The first 8 rows are patterns. Each new row is the sum of 3 different patterns, raised or lowered, with some noise. Before adding, each is slid sideways (what falls off one end comes back at the other) and multiplied by a number that may be negative. Names go in the order of the patterns.
Some rows, each with the names of its patterns after it:
[ 0.92  2.11  0.72  0.95 -1.39 -0.73  0.91  1.20 -0.87 -1.67  0.52  2.23
 -0.78  1.83  1.98 -0.05 -1.37 -1.58 -1.34 -0.82 -1.45 -1.44  1.26 -0.82
 -1.51 -1.96 -0.81  2.19 -0.62  1.84 -1.97  2.11 -1.76  0.44 -0.17  1.72
 -0.97  1.53  0.47 -1.94 -0.56 -0.70 -0.55]
(7)
[ 1.56 -0.22 -1.39 -0.58 -2.00  1.48 -1.13  0.33  1.89 -1.88  0.87  1.62
  2.04  0.76  2.02  0.06  1.57  1.20  1.54 -1.64 -0.56 -0.56 -1.77 -0.60
 -1.97 -1.27 -0.45 -1.24 -1.51  0.80  2.15  0.64  1.18 -2.12 -0.75  0.78
 -2.18  0.94  1.72 -1.50 -0.75 -0.27  0.18]
(4)
[ 0.48 -0.90  0.69  0.99 -0.81 -0.53 -0.79  2.14 -1.97 -0.97  1.50  1.06
 -1.37  1.78  0.95 -0.40  1.88  1.95 -0.12 -1.80 -1.27 -1.03  1.41  1.85
 -1.96  0.39  1.87  0.18  1.36  2.14  0.03  1.29 -0.41 -1.16  0.49  1.49
  1.52 -1.44  1.71 -0.57 -1.46  0.55  0.11]
(1)
[ 1.03  0.52 -1.95  1.82 -0.20  0.79  0.80 -2.02  0.72  2.14  1.84  0.92
 -2.15  0.64 -2.20 -0.98 -0.83 -0.32  0.37  1.68 -1.10 -2.19  2.08 -1.09
  0.39 -1.06  0.12 -0.53 -1.92  1.86  1.02 -0.08  1.45 -0.40  1.55 -1.05
  0.05 -1.96  0.14  2.07  0.09 -0.79  1.55]
(6)
[-1.39  1.76  1.91 -1.41 -1.98  0.75  0.26  2.03  1.69  1.99  0.87 -2.23
 -1.02  1.79 -1.07  2.20  0.65  1.40  0.80  1.66  1.17  0.99  0.16 -0.73
 -0.64 -1.19 -2.04  0.34 -0.33 -0.36 -0.84  1.43  1.13  1.35  1.81 -1.67
 -0.35 -0.98 -1.65  1.94 -1.83 -0.72  0.64]
(0)
[-0.13 -1.88 -0.82  0.11  0.08 -0.96  1.29  1.43  0.35  1.83 -1.70 -1.69
 -0.94 -1.69  0.68  0.84  1.22  2.19  0.03  2.02  0.51 -0.69 -0.43 -0.27
  0.60  1.46  1.08  1.23 -0.08  1.53 -1.22 -2.02 -1.10  0.84  2.09 -0.39
  1.06 -0.62 -1.18 -1.92 -1.05  0.83  1.12]
(2)
[-1.57 -1.74  0.50  0.55 -2.22 -1.70 -1.30 -1.43  2.23 -1.94  1.85  0.53
  0.59 -1.72 -1.04 -1.08  0.95 -0.57  0.99 -2.21 -1.16 -0.03 -1.13  1.29
 -0.03  0.34 -1.94  1.99  1.83 -1.77  1.57 -0.02 -1.63 -1.26 -2.08 -1.55
  0.40 -0.55 -0.42  0.40  0.94  2.19  0.91]
(3)
[ 0.47  0.01  1.69 -2.05  0.76 -1.26  1.68 -0.44 -2.07  1.53  0.86  0.80
 -1.19  1.65 -0.59 -0.61  1.28  1.27 -1.17  1.71  0.11 -1.45 -0.91  1.95
 -1.64  1.28  1.40 -0.80 -1.71 -0.48  0.59  0.10  1.44  0.67 -0.94 -1.82
  1.89  0.82 -0.54  1.32 -0.43 -0.96 -1.18]
(5)

New rows. What belongs after each?
[-4.80 -1.35 -1.88 -1.68  0.09 -1.57 -1.04 -3.22 -1.31 -2.88 -0.12 -3.42
 -4.74 -3.10 -3.25 -1.69 -1.76 -1.83  1.63 -1.85 -4.43 -1.11 -2.60 -2.97
 -2.62 -3.86 -4.13 -0.94 -0.57 -2.04 -3.59  0.51 -0.88 -3.46 -0.08 -5.58
 -1.07 -5.73 -2.53 -5.49 -1.12 -1.64 -3.63]
(4) (3) (5)
[-0.12  1.17  0.45 -1.34  0.47  0.04 -0.31  0.94  1.82  0.91  0.78  0.04
 -1.54  0.46 -0.28  1.35 -0.70  0.26  0.07 -0.01  0.84  0.47 -0.41  0.35
 -1.37  0.18 -0.23  0.92  0.93  0.86  0.02  1.35  2.06  0.15 -0.71  1.75
  0.66  0.00 -0.55  1.06 -0.79  1.12 -1.88]
(7) (1) (6)
[ 1.02  0.12 -1.88  1.16  0.44  1.11  0.60 -1.32  0.86  0.88 -0.49  0.64
 -2.19 -2.33  3.15  2.17  0.36 -1.35 -0.56 -1.19 -2.15 -0.94  3.94  1.20
 -1.02  2.46 -2.26 -0.72 -0.37  0.32 -0.52 -0.28 -0.65  0.25  0.89  1.37
  0.91  2.92  0.46 -0.34  1.67  3.56 -1.20]
(7) (1) (0)
[-1.08  0.76  0.03 -0.18 -0.82  0.72  0.07  0.17  0.02  2.03 -0.06  0.40
  1.11 -2.14 -0.18  0.58  0.47  0.82 -1.06 -0.30  2.09 -0.61  2.18 -0.48
  0.22 -0.57 -0.35 -0.34  1.50  1.95  0.85  0.60 -0.63 -1.34  1.37  0.43
  0.60  0.89  1.07  1.03  0.03  2.26 -0.68]
(0) (3) (5)
[ 0.97  3.75 -0.96  1.67 -0.35  1.41  3.36  1.22  1.88  2.84  0.72 -0.34
 -0.28  4.24  0.16  2.26  0.41  0.27  0.93  0.96  0.90  2.85  3.90  2.30
  0.75 -0.42  1.78  1.84  0.18  1.88  1.81  2.23  2.49  2.15  1.50  3.31
 -1.88  1.23 -0.33  2.88  1.91  0.88  2.89]
(6) (2) (5)
[ 0.02 -3.26 -0.54 -1.95  1.14  2.12 -1.22 -2.09 -0.17  0.80  1.78  0.31
  1.92  0.77 -1.02 -1.15 -1.08 -1.32  0.55  2.42 -3.42  3.15 -1.64 -2.00
  1.54  1.17  1.94 -2.71 -1.02 -0.52 -1.04  1.26  0.58 -1.25  1.52  1.00
 -2.71 -1.44  0.29 -1.87 -1.99 -0.75 -2.70]
(4) (6) (5)
[ 2.85  2.77 -0.20  0.39  0.19 -1.55 -1.05  1.63  1.43  2.49 -0.71  1.97
  0.28  2.80  0.09 -0.17  3.10  3.23  1.32 -2.02  2.22 -1.34  1.51  1.09
  3.34  0.19  2.49  0.72  0.15 -1.16  2.23  0.21  2.56  2.91  0.68 -0.84
 -0.86  1.44 -0.07  2.14  1.36 -0.23 -0.77]
(7) (2) (5)
[-2.55 -0.93  4.79 -1.31  1.08 -2.10 -1.98  0.20 -2.41  2.54  2.71  0.64
 -2.61 -1.41  2.75  0.72 -2.42 -0.47 -2.58 -3.56  2.50 -1.45 -0.06  4.14
 -2.58 -1.12  0.74  4.63 -0.43  2.45  1.75  0.57  1.00  1.91  0.68 -1.88
 -1.62 -0.17 -0.44 -0.48 -2.48  2.55 -0.07]
(4) (1) (5)
[-0.63  1.07 -0.63  1.06 -3.00  3.01  1.90 -1.59  2.13  0.02 -1.45  0.05
  0.26 -0.31  0.81  0.78  0.24  0.63  2.41  2.35  1.13 -1.53 -1.99 -0.03
 -0.25 -1.74 -0.56 -2.07 -1.91  2.95 -0.97  2.51  1.88  0.56 -1.71 -0.17
 -2.49  2.64  0.31  1.13 -2.70 -0.62  1.43]
(4) (3) (5)
[-0.97  0.66  0.87 -0.79 -1.75 -4.31 -3.23  1.12 -0.20  0.85 -0.76  2.25
  1.77  1.47 -0.75  1.13 -1.38 -2.11 -1.85 -2.02 -1.72  0.03  0.76  0.46
 -0.90  0.78  0.50  0.78  3.29 -1.31 -2.77 -1.32 -4.77  2.83 -3.43  0.39
  0.56 -2.72  0.18  1.59 -4.38 -1.95  1.04]
(7) (4) (0)
[-0.14  2.05 -1.03 -0.34  2.46  2.16  0.85 -2.59 -2.74 -3.17  0.08 -0.49
  1.95  0.98 -1.85 -1.30 -2.58 -2.25 -0.88  1.10 -1.24 -2.01 -1.27 -0.81
 -0.83 -0.86  1.10  3.05  0.26  0.89 -1.77 -0.37 -1.02 -2.50 -1.82 -0.45
  0.77  0.58  0.51  3.02 -0.33  1.32  0.46]
(7) (0) (2)
[-0.02 -1.96 -4.22 -1.93 -2.23 -2.34 -1.52 -1.83 -2.09 -3.40 -2.23 -1.99
  0.13 -0.71 -2.10 -1.55 -0.83 -1.61 -2.25 -0.60 -4.05 -0.98 -1.64 -1.54
  0.33 -1.17 -3.14 -1.04 -3.47 -3.25 -2.62 -2.01 -1.40 -1.35 -1.69 -1.88
 -1.75 -2.59 -1.88 -2.20 -1.82 -1.47 -2.04]
(7) (4) (2)
[-2.04  2.75 -3.06  0.89  3.17 -0.99 -0.75 -1.78  0.69  0.24  3.55 -0.01
 -1.48 -1.81  1.35 -2.98  1.75  1.72 -1.36 -2.33  0.65 -1.25  0.38 -1.65
  1.19  1.04  1.43  1.32 -1.97  0.67  2.33 -1.27 -3.54  0.09  1.53 -1.23
  1.03  1.30  1.06  2.59  0.22 -2.84  0.43]
(6) (0) (5)
[-0.27  0.36 -0.55  2.50  0.08 -0.75  1.29  2.51 -0.57 -0.54 -0.67  1.46
 -0.56  0.79 -0.14 -0.41  1.57  1.50 -0.28 -1.80 -0.82  3.28  1.04  3.56
  2.46  0.55  1.65 -0.22 -1.88  0.00  2.60 -0.45  2.74 -0.57  2.06 -0.56
  1.42  1.78 -1.71  0.49  0.29 -0.84 -0.45]
(6) (2) (3)
[ 3.01  1.41  1.84 -0.10 -0.36 -0.65  0.53 -2.33  0.29  0.35  1.42 -1.32
 -0.17  2.71 -1.38  3.02  1.08 -0.88 -0.38 -0.17  0.15  1.23  2.76 -0.13
 -0.84 -1.55 -0.85 -1.16  0.37  0.22  2.42 -2.11  2.29 -1.03 -1.75  0.87
 -0.19  0.45 -1.64  1.24 -0.10 -0.38  2.11]
(6) (0) (5)
[5.57 3.33 2.19 4.59 4.23 2.25 3.97 1.75 4.48 2.38 3.15 4.38 3.89 4.28
 4.54 2.57 3.76 1.22 5.93 5.16 2.92 3.73 3.16 2.94 1.83 3.66 0.34 1.34
 5.35 3.04 4.43 4.44 2.67 2.44 4.74 3.12 3.07 3.28 1.14 0.95 1.89 1.90
 3.98]
(1) (2) (3)
[ 2.19  0.58  2.62  3.61  0.93  0.70  2.62 -1.34 -3.03  0.27 -1.96  3.92
  3.29  0.55  2.87 -1.13 -0.18  0.32  0.44  1.89 -0.89 -0.72  1.22  2.83
  1.15  1.54 -0.74  1.33  0.45 -1.73  2.54  1.57  0.09 -0.51  0.71 -3.13
  0.64 -0.74 -0.79 -0.70  3.51  3.04  1.56]
(4) (1) (2)
